Each cloud of rows lies close to a flat space through zero, with a little noise off it, and is much wider in some directions of that space than in others. After each cloud: how many dimensions does that space have?

[[ 55  -3  14 -17  41 -12  15   1  21 -25 -35 -12 -24  18   4 -36 -27 -12
    0  17 -20 -12 -12]
 [-12   0 -34   3 -21  -3 -28  22 -27   9  13  -1 -12  24   3  26  -2  26
   39   6  -1 -11 -25]
 [ 36   2   7 -14  22  -8   6 -12  12 -20 -28 -15 -22   3   9 -30 -13 -18
   -7  18 -21  -8  -4]
 [-14 -13 -21 -10   7  -1 -15  12   2 -13  23 -19  -4  19 -29 -11   1  34
   22 -16 -14 -15  10]
 [-18   0 -46   9  -6 -25   0  30  -7  67  26  53 -21  60  30  29 -22  -8
   47  15  55   5 -32]
 [-13 -34 -38 -27  14 -10 -30  18  14 -36  36 -31 -22  42 -55 -35   6  51
   38 -26 -32 -27  35]
 [ -5 -16  -1  -6 -12  -8  -1 -21  18 -12  -1   3  -7 -10  -8 -18  26 -26
  -22  -3  -8  10  46]
 [-12  33  -3  20  -8  11   0  10 -30  40   3   9  13  -3  34  35 -23   1
   16  14  32   1 -55]
 [  5 -20  12 -20  41   5  10   6  32 -32  16 -20   9  12 -48 -41  -8  31
   -3 -33 -12 -13  29]
 [-40  16 -15  21 -31  19 -16  21 -41  31  30   4  25  -3   3  52   2  37
   28 -11  19  -4 -32]
 [ -8 -10 -36  18 -59 -10 -34  31 -55  23   3  29 -11  19  21  68  20  22
   35  17  -5   0 -30]
 [ -2  -2  20   5 -13  10   6 -14   1 -14  -6  -4  17 -29  -8   1  19  -6
  -27  -7  -9  10  21]
 [ -6   4 -32   1 -16  -6 -27  16 -26   4   4  -9 -18  21   8  19  -6  21
   36  13 -10 -12 -30]
 [ 49 -52 -46 -30   2 -44 -33  32  -1 -37 -20   1 -65  70 -18 -13   2  25
   47  22 -55 -27   7]
 [ 34 -24   3 -32  46  -7  -3  -7  37 -62  -8 -45 -24  15 -45 -69  -6  19
   -3 -11 -47 -22  36]
 [ -8   3  34  21 -43  21  -1 -20 -25  -9 -14   5  34 -61   5  34  40  -9
  -41  -6 -13  19  14]
 [  2 -17  -1 -16  10  -6  -2 -17  27 -23   4 -13 -12   1 -21 -37  13 -12
  -14  -8 -16   0  43]
 [ -9 -30 -21 -15  23 -15   3  24  24   6  31  17  -7  49 -29 -12  -8  24
   24 -24  10  -5  22]
 [  5   0 -10  -8  10  -4  -6  -2   6 -10   1 -13 -13   9  -4 -15  -5   0
    7   4  -9  -6   3]
 [ 15  -8 -12 -19  20  -9  -8  -3  16 -25  -5 -24 -22  13 -11 -34  -7   1
    7   4 -23 -14  12]
 [ -4  18  -3   5 -12  10 -12 -11 -16  -4  -7 -23  -1 -21  10   2   2  -1
   -2   9  -9  -5 -14]
 [-11  -2  -8   2 -18  -2  -8  -3  -6   5   6   5  -2  -3   1   6  15  -6
    0   0   0   5   9]
 [ 70  -7  20 -11  26 -20  19  -2  14 -19 -53  10 -27  12  20 -17 -17 -26
  -10  30 -21  -4 -17]
 [ 41 -27 -10 -28  47 -24   8  17  32 -22  -9  -2 -34  51 -19 -42 -26   9
   20   3 -16 -19   6]
 [  9 -21  16 -18  28   2   7  -3  28 -38   6 -21   6  -1 -43 -37   5  19
  -13 -26 -24  -9  39]
 [ 21   0  31  10 -12  13   7   3 -20 -11 -24   7  21 -28   2  28   9  10
  -17  -1 -13   4 -15]
 [ 37 -30   3 -22  38 -23  15   9  36 -20 -10   8 -23  36 -18 -36 -13  -2
    5  -3 -13  -5  19]]
 -> 6

[[-47  47 -13 -21   6 -60 -14 -16  19  27  77  16  53  20 -33 -35  19 -31
   -5  29  44  39  70]
 [-12  23  -1  11 -51 -65  21  14  28 -42  15 -30  -9  11  26  14  54  -2
    6  -4   1  16   8]
 [ 34  38  -6  26  30  20  72  52  35 -32 -88 -70   8  -9 -41  10 -93  17
   21  81  39  31 -79]
 [  2 -22  24   2  12  32  -1   0  10  14   7   9   0  18 -27   8  -4   3
   -6  10  16 -22  -1]
 [ -7  14   5 -13 -11 -34 -48  23  -4   5  44  -1  16  49   0 -46  19  -4
   -1 -18   7  -3   5]
 [-60  16 -37 -22 -37 -35  22   4 -39 -23  20  27  28 -41   2  12 -21 -24
   -8  13 -24  -3 -10]
 [-22  29 -23   9  38  17 -12  44   1   8 -18   3   9   0 -53 -13 -72  -3
    4  33  21  27 -27]
 [ 31 -10   8   6  89  28 -58  18  14  73  -5  17 -11  11 -53 -59 -31 -14
   16   7  25 -10   7]
 [ 27  24   9  13  40   9  -6  22  35  13  -8 -21  11  43 -38 -39 -30   0
   17  49  46  29  -6]
 [ 12 -14  -1  15  38  15 -30  21  12  31  -3  28 -38  -3 -19 -26  -7 -23
   21  17   8  -6   3]
 [ -9  -1  20   3 -27  18  31   1   6 -33  -7 -14  24  15 -12  30 -11   0
   -4  19   2  -5 -21]
 [-45 -34  10  -8   3  20 -54 -28 -23  31  43  76  -9 -42  -9  19  32 -65
    2 -35 -40 -25  54]
 [ 39 -41   0  25 -10  55  25 -13  -9 -20 -52   9 -63 -16  50  34   3  28
    8  -6 -22  -8 -26]
 [ 24 -26 -13 -11  56   7  -4 -19 -15  60 -15  20 -15 -46  -9 -26 -15  -3
    4  -4  -5 -32   6]
 [ -7 -22  -1   9 -25  33   1  27 -28 -33 -39   6 -33 -32  21  38 -21  -4
    1 -21 -44 -22 -48]
 [-29  -7  12 -14  -4   8  24 -24 -14  -3  10  28  50 -33 -37  14 -19 -53
    6  30 -19 -20   3]
 [ -4 -10  16  20 -15  -5  -3  -8  22 -20   9  14  -6  15  -7   6  37 -23
   15   7 -11   1  14]
 [-25  35 -21 -21  42 -49 -38  13   3  52  42   2  31   1 -40 -50 -12 -11
   -7  -2  28  11  31]
 [-34 -13 -19 -22 -22 -23  -2 -23 -43  -3  20  32  28 -20   2  -4   7   0
  -16 -29 -44 -32  -5]
 [-13   3  -1   9  34  37 -16   2 -12   9 -35  11   6 -46 -31  24 -43 -22
    2 -12 -27  10  -6]
 [ 21  -1  -5  12 -11   1  15  21   3 -20 -35 -24 -33 -13  30  12  -3  10
   10  -1  -7   2 -28]
 [ -8   0  -4  13 -25 -21  28  -6   8 -34  -8   5   6  -4  -1   7  16 -14
   14  18 -21  -1 -12]
 [-27 -10 -14   8 -36  -9  19   7  -7 -34   3  21 -13  -4   6  19   9  -2
    1   9 -19 -10 -17]
 [ 15  29  -1  51 -13  -1  50  44  45 -68 -70 -46 -19   1 -16  29 -23  -3
   31  50   1  40 -53]
 [ 33  -7  35  40  -8  84  73  -7  35 -59 -85 -40  -5  -3 -10  79 -38  14
   11  45   6  27 -41]
 [ -2 -18  13 -11 -20  -2   2 -52 -10   0  23  17  16  -3  21  12  45   0
  -11 -29 -22 -10  35]
 [-10  33 -35  17  30 -50  -4  61  32  16  -8 -21 -36  -9 -26 -22 -14   7
   11  19  33  18 -11]]
 -> 11

[[ -24   14  -14   -6  -40   22   -1  -30   -9   25  -21   -5   35  -15
     2  -10  -17  -16   -2  -49   -8   32   26]
 [  -5  -52   26   19   39   -1  -48    6    4    0   30    3   12   26
     0   18   40   17   -9  -25    0  -56   -3]
 [  -6  -12   18   13  -30  -33   -9  -42   30  -10    0   34    3  -14
    33   10  -39   -5  -10   42  -23    9   40]
 [  -6   30  -33  -10  -10   -9   19    3   22    1   -3  -43  -20    4
    18    0  -11    4   -9   30   -5   15  -10]
 [  -3  -41   42   35    3    2  -34   10   25  -22   18   37   13   21
    16   24    9    2  -26   14  -16    7    5]
 [   5    5   27   12    4  -16  -19   23   -7  -30   15   41  -20   43
   -13   10   -1   -3  -40  -10   -4   -2  -30]
 [   8   -2   40   17    9  -13  -11   16  -28  -36    5   62  -32   13
   -12  -12  -12  -27    7   48    0   37   -2]
 [ -18   10   13   -2  -16   -6  -11    7   10    8   -9   21    8   35
   -14    6    2   -9  -50  -47  -26   13  -10]
 [  25  -12   26    0   22    2   -6   46  -31  -17    1   37    3   15
   -20   -8   23   -3    5   -6   26   12  -18]
 [   9   57  -28  -10  -23   70   43   37  -44   -4  -34   -6    3   -5
   -56  -32    5  -14   20  -44   29   65  -50]
 [  -1    1   18  -19   -2  -44  -12  -37  -18   21   -4   10   -7   15
   -17    0  -19  -10   -2  -18  -12  -41   16]
 [ -12   29   12    2  -12    8   13   11  -31  -18  -17   50  -19    2
   -12  -30  -19  -38    0   11   -1   68    0]
 [ -22   13  -22    8   -1   21  -25   11  -12    5    3  -21   -5    8
   -34    7   15   12  -26  -54  -13  -17  -14]
 [  14  -54   15   36   16   12  -37    9   26  -18   26  -23    6   -5
    13   40   20   29   10   44   -2  -28    6]
 [  -4   16  -10   13   17   33   24   20   -5  -17    1   -7  -34   -6
   -16  -12    8   -9   17   31   -1   24  -28]
 [ -15   71  -72  -35  -38   38   34  -13  -28   18  -26  -41   12  -21
   -22  -40  -13    0    6  -78   27   17  -17]
 [ -25   45  -40  -23   -4   16   28    6  -29   10  -38    2  -21  -45
   -16  -68   -5  -30   41   18    9   82   26]
 [   3   15  -31   13  -38   33   -2  -24   21   -7   -6  -49   -1  -10
    -2    8  -16   12   21   27    4   16   -5]
 [ -24   41  -45   -1  -30   34   14  -14   -4    2  -27  -24  -15  -33
   -12  -33  -15  -12   25   18   -2   62   14]
 [  14  -30   18   -6   38  -46   10  -14   25    9   12    5  -15  -12
     7   15    6   17    4   30  -15  -71   10]
 [  14   26  -11  -35  -12   -2   50   14  -29   31  -28    2   30  -28
   -12   -2  -13   -4   -1  -58    7    0   -1]
 [  59  -58   40    1   33   -6   -7   40  -18    2   20    4   46   10
     1   43   30   34    9  -27   38  -73  -20]
 [  22  -25   38    2   -3   18  -28   45  -14  -10   12   29   58   64
     8    9   34   -3  -32  -68   38   14  -35]
 [   8  -23   -4    5  -23    1   -8  -40   36   13   15  -31   43    1
    36   33   -9   25  -10  -23    2  -50    8]
 [   2   11  -31   -8   33   19   24   44  -13   -1    3  -41  -23  -20
     5   -9   23    5   25   26   16   15  -14]
 [  22  -26    8    7  -20    8  -24   -2   20    6   12  -14   47   26
    -1   35   13   33  -26  -56   12  -49  -18]
 [  12  -13  -10   -5  -13   53   -6   -6    5   24    8  -41   68   29
    -5   12   34   18   -6 -100   32  -42  -35]]
 -> 12

[[ 11  12 -12   9  11  -2  33   7  -8 -20 -24  -1  31 -31  16  12  -9   4
  -25  -1   7  31   8]
 [  1 -12 -13  12  -2   8 -46  33   7 -27   7 -12  18   0  25   1  16 -18
  -20 -21  26 -10   5]
 [ 11  12  20  35  18  27   2 -23   0   1   2   2 -40  12  17   3  16   7
  -27  25   3 -20  26]
 [-23 -30  14 -31  27 -31   6  14 -17   8  -2 -14 -25  18   5   5  30 -13
   29 -39  32 -14  -2]
 [ -3 -63 -16   1  37  49 -35 -11   1  40  11   6 -38  31  19  31  20  -3
   -2  17  11  -8 -15]
 [ -7 -17   8  -4 -44 -25  11  -2 -10 -16  22 -14   2  24 -10   8 -14 -10
   34  -5 -32 -11 -13]
 [ 39  -8 -31   4  35  38  43 -21 -25  15 -29 -13  31 -10   2  -7  36  -9
    3  20  -2 -58 -16]
 [-37   7 -11  51 -11  15  47 -24 -29  13  -8 -10  22  -2 -17  13  32  21
   -4  24 -27  -2   4]
 [-13 -13  25   0  43 -10  -1 -18  12  41  16 -40  -9   3  -3  -5  23  -3
  -21   2  41  31  39]
 [-29  11 -12   5  -5 -10   5  -8 -13 -43   3  22  19 -24 -55   3  -5   4
   13 -29  34 -29 -42]
 [-41 -28   0  -8 -12 -14   7   4 -24 -35  21  37  -2  16 -14 -12  13   5
   19  -7 -41   6  12]
 [-18   7 -17  -2  -1   2   7  29  29  26 -21  20 -40  22  -7   0 -15   6
   40  -9 -12 -12  19]
 [ 17  10 -31 -11  14  37  26  -9   1  29  -6  24   9 -25  23  -8  30 -10
   23  -1 -50  43  -8]
 [-14   9 -31  -6 -13 -12  13   8 -23  15 -21  20 -15 -14  27  32  29  34
   -8 -18   0  12 -37]
 [ 16  -8  -5   3  29 -30 -42  37  -7  25   8  38  -8  -8  42  16  14 -22
  -10 -27   3 -15 -21]
 [-52  -9  36   0  -6 -22 -14  10  -2  -3  20 -17 -23 -80   1 -61  33   6
  -34 -13 -11   3  27]
 [ 52 -48 -44 -38  13 -12 -24  -3  14  -5  29  -4 -55  18  19  -2   7 -37
    8  -1  21 -16  -3]
 [ 13  20 -33  21  -3  -3 -28   1  -8  58   0  16   5 -10  25  -3  30   7
  -36  24 -20 -19  -4]
 [ 24 -11  35  31  10  18   5  14  -7   7   9 -40 -11  45  44  27   8  28
   25  -7 -17 -13   0]
 [ 14  -5   1 -27  20  17   7 -32 -57 -30   3  15  -4   8  28  18  -6  12
  -20 -13   1  -4 -12]
 [ 15   3  23  16 -29  33  46 -16  71 -15  -1   4  -4   8 -21  28  22   5
   26  16 -24  -4 -14]
 [-28  23  18  33  47  43   5  17 -23  35 -51 -20  16   1   3   0  31 -10
   23 -14  33   2   1]
 [-31  39  35 -26  12  16   4 -14  -6 -21   7   3  31 -37   5  -1 -10 -21
  -16 -57   3 -22  19]
 [ 14  11 -13   3  40 -17   5   8  23  25   8 -15   4  24 -41 -18   8  37
   43 -14  44   3  -5]
 [ -2  20   0 -23 -20   1  -7  19  45 -17 -13 -35  28 -15  -7 -32   5   2
  -28  -6  31   6  37]
 [ 11  12  28 -23 -13   4  14  16  20 -22 -20  17  41   8  24  -1  39  13
  -19   0 -19  11   9]
 [ 21  35  -4 -14  -6 -20 -20  -3 -17 -13   4  10  20 -15  -2 -23  11 -31
   -2  -9  14  27 -17]]
 -> 19

[[ 40  18  10  14   4  -2  31   9 -31   0  29 -18  36 -10  25  -4  27 -49
  -51   6  28  10  20]
 [ -6  14  -5  -3  -3 -16   0   2  -4   1  34  13 -30  -3 -11   6   9 -21
   -7 -19  -6  -5  -4]
 [-39  -4 -16 -14 -12 -15 -14   7  10   6  15  25 -46   7 -12  -3  -7  23
   42 -22 -38   8 -17]
 [-54   2   0 -10  -3 -19 -34   0  36   6   4  31 -56  -6 -27  -5 -15  31
   59 -38 -36   6 -20]
 [ -4   2  -4  -4   0   2 -11  -6   7  -1   5   7 -18  -2 -18   7  -4   0
   -2   0   3 -16  -3]
 [ 17  19  10  11  11   2   7  -5  -4  -1  13 -12  13 -10  -6   4   3 -28
  -35   8  28 -12  15]
 [ 24   2  -4   5   1   8  18   2 -18   1   5 -10  20  -1   6   2  10 -21
  -30  15  16  -6   8]
 [ -9  -3   8   1  13  28 -27 -25  29  -6 -42 -11   4  -4 -27   8 -27  29
    9  16  13 -26  -3]
 [ -6  -4   1  -4   3   1  -5   0   7   0  -7   0  -3   4   1  -3  -2  13
   12  -4  -6   8  -2]
 [ -5   4  -9  -2  -7 -15   9  13 -14   8  26  13 -15   6   4   1  12 -13
    2 -10 -14   3  -4]
 [-31   5   7  -9  -8 -29 -10  12  12   6  14  17 -22  -5   7 -11   0  11
   37 -32 -33  34 -10]
 [-39  -5 -15 -15 -23 -47   9  28  -8  14  37  33 -37   7  27 -15  18   9
   56 -50 -62  51 -21]
 [  1  -9 -10   0  -7   3   8   5  -7   2  -7  -2   4  10   7   0   3  10
    8   7  -5   0  -4]
 [-17  19  -2   0  -8 -31   0   9  -2   2  53  22 -33 -12  -8  -2  15 -25
   -1 -35 -11  13  -2]
 [ -6  -1   5   3  -3 -21  10  15  -9   3  11   4   7  -4  27 -14  12   1
   13 -18 -18  34   1]
 [  4 -14  -9  -5  -1  14  -2  -7   3  -4 -22  -7   2  10  -8   6  -8  17
    3  20   6 -18  -4]
 [  1  13   7   6   9  12 -18 -18  16   0   4   2 -18  -9 -38  10 -15 -10
  -15   8  19 -32   2]
 [ 55  13  16  20  13  25  26  -7 -25  -6  -8 -36  62 -10  17   1  10 -44
  -75  37  53 -13  28]
 [ 22   9   3   5  -8 -23  38  24 -39   0  35  -5  29  -7  45 -11  34 -39
  -26 -11   1  38  12]
 [ 14   5   1   6   2   6   6  -2  -5  -4  -4 -12  15   0   5   1   4 -10
  -18   9  13  -5   7]
 [ 59 -10 -16   7   0  37  36  -7 -40  -5 -19 -30  54  15  15  17  14 -22
  -61  57  42 -34  21]
 [ 18   9   4   8   3   0  11  -1 -12  -5   6 -10  21  -5   9  -1   7 -23
  -27   8  14  -2  13]
 [  5   3  -9  -1  -2   9  -7 -10   0  -4  11   6 -14   2 -21  15  -2  -7
  -13   9  10 -30   3]
 [ 34   7  16  14  15  27   6  -9  -4  -2 -17 -25  38  -8  -1   4  -1 -22
  -48  28  41 -20  17]
 [-14  10  -5  -4  -5 -14  -7   0  -1   4  33  15 -36  -3 -16   1   4  -5
    9 -20 -10  -1  -6]
 [ 25   3   2   6   7  18   4  -8  -7  -7  -4 -14  18  -1  -3   9   2 -17
  -32  16  24 -24   9]
 [-21  -8 -14 -10 -18 -26   4  19  -8   9  14  20 -26  10  14  -5   8  13
   35 -22 -37  25 -14]]
 -> 4

[[-43   5   7 -40 -11  24   1  44  -6  29  34   4  65  -2  24  23  32   6
  -21 -36   3  -2  22]
 [  6 -35   9 -49  22  -2  35  -6  13   9  64  -2 -52 -10  -6 -45   0  -5
   -6 -14 -42  21 -74]
 [-24 -62  17  48  73 -70 -48  14  11  79   2  -7 -44  42  18 -36 -14  -9
   -4 -16  -2 -60   7]
 [-33   3  54 -19   5 -16 -35  25 -28   5  31 -15  11   0  -9  26   4 -33
   11  18  11 -21   1]
 [-78  13  27 -50  25 -83 -51  14  48  38  32  -3  -6 -10  65  -8  49 -12
  -41 -30  -4 -37  49]
 [ 25  70  57  10  21  -3 -69 -46 -20 -49  40 -14   2  17 -30   9 -35 -22
   30 -31  -9 -11  18]
 [-35   8  28 -54  16   2 -23   5 -10  37  47  15  14  -6  34  33  44   4
  -12 -13  18   5   4]
 [-15 -24  -8  69  12 -13 -42  40 -20   9 -38  17  15  48   3 -23 -69 -26
    9  -3 -28 -24  29]
 [-18  -6  -6  18   0 -15 -10  29 -31   7   2 -20  -5   5  -7 -48 -31 -19
    4  -6  -7 -19   4]
 [ 23 -51  -2 -61 -26   7  48  -8  79  27 -22  14 -14  46  18  29  31  22
   -3  26 -39  -2 -45]
 [  7 -39  -9   5 -25  -4  53  18  39 -21 -15 -32   2   9 -30 -27 -15 -17
    3  13 -41 -24 -25]
 [ 32   0  -1   6 -42  57  15   9 -46 -39  -5 -16   2  61  -8 -25 -73 -46
   32  34 -55  -5  -3]
 [  7  40 -20  -9  -3 -11 -25 -15 -35   8 -18  -7   1 -17  39  10   5   3
   -1   0  44  30  26]
 [ 29 -66   4  49  53 -42  11   3 -13  53  -5 -36  13  20 -23  -1 -20   7
   15 -36  33 -40 -21]
 [-29 -24   1   0  14 -22  -8  15  -8  21 -12  15  31 -17  16  36  18  -6
    2  17  28  13  -9]
 [ 21  37  -5  51 -10   4  10  -1  40 -59 -13 -48 -15 -33 -47 -12 -10 -18
  -13 -11 -10 -10  47]
 [ -4  27 -21  67   6  42 -10  33   8 -24  -9 -51 -44 -39 -63 -50 -15 -41
    4  46 -21  34  -5]
 [-25  10  60 -26  14 -67 -21  11  61 -23  33  -4 -21 -44 -24  25  30  -4
  -26 -36  -4 -17   7]
 [ 66  11  -3  38  -9  41 -16 -16 -20 -10 -37   6 -33  38 -27  17 -46   9
   25  17   0  20  -5]
 [  4  22 -51  11  -1  41   4  -9 -43 -13 -21  25  51 -15  42  36 -18 -19
    6  12  18  79   8]
 [  6  63 -26 -31 -24  22  -1 -50  34 -36 -22  22  54 -20 -17   6  37  44
   24   3   0  44 -43]
 [-17  39  21  -8  27 -19 -70  -7 -31  -1  12  19  23  -6 -12  -3 -18  -7
   38  -2   5  43 -49]
 [-57   6 -32  53  14 -31   6  25  40 -27 -13 -29  10 -54 -31 -63  11 -31
  -11  15 -19  -2   0]
 [ 17 -26 -14  20  -9 -22   5  16  38  33 -60 -20  -2  18  -6  14   6  22
   -3   7  16 -21   9]
 [-16 -14 -26 -23 -12  17  51 -61  62  -7 -25  37  47   6  46  66  81  24
  -17  41  11 -21  30]
 [  6 -30 -23  33   7   9  50 -15  58 -43  -9  -3  34  -1 -41 -16 -13 -21
   15  12 -55  10 -44]
 [  8  -9 -26  28 -23  34  19  32 -31 -23 -25  18 -35 -27 -17 -12 -34 -15
    2  42  -8  52 -20]]
 -> 14
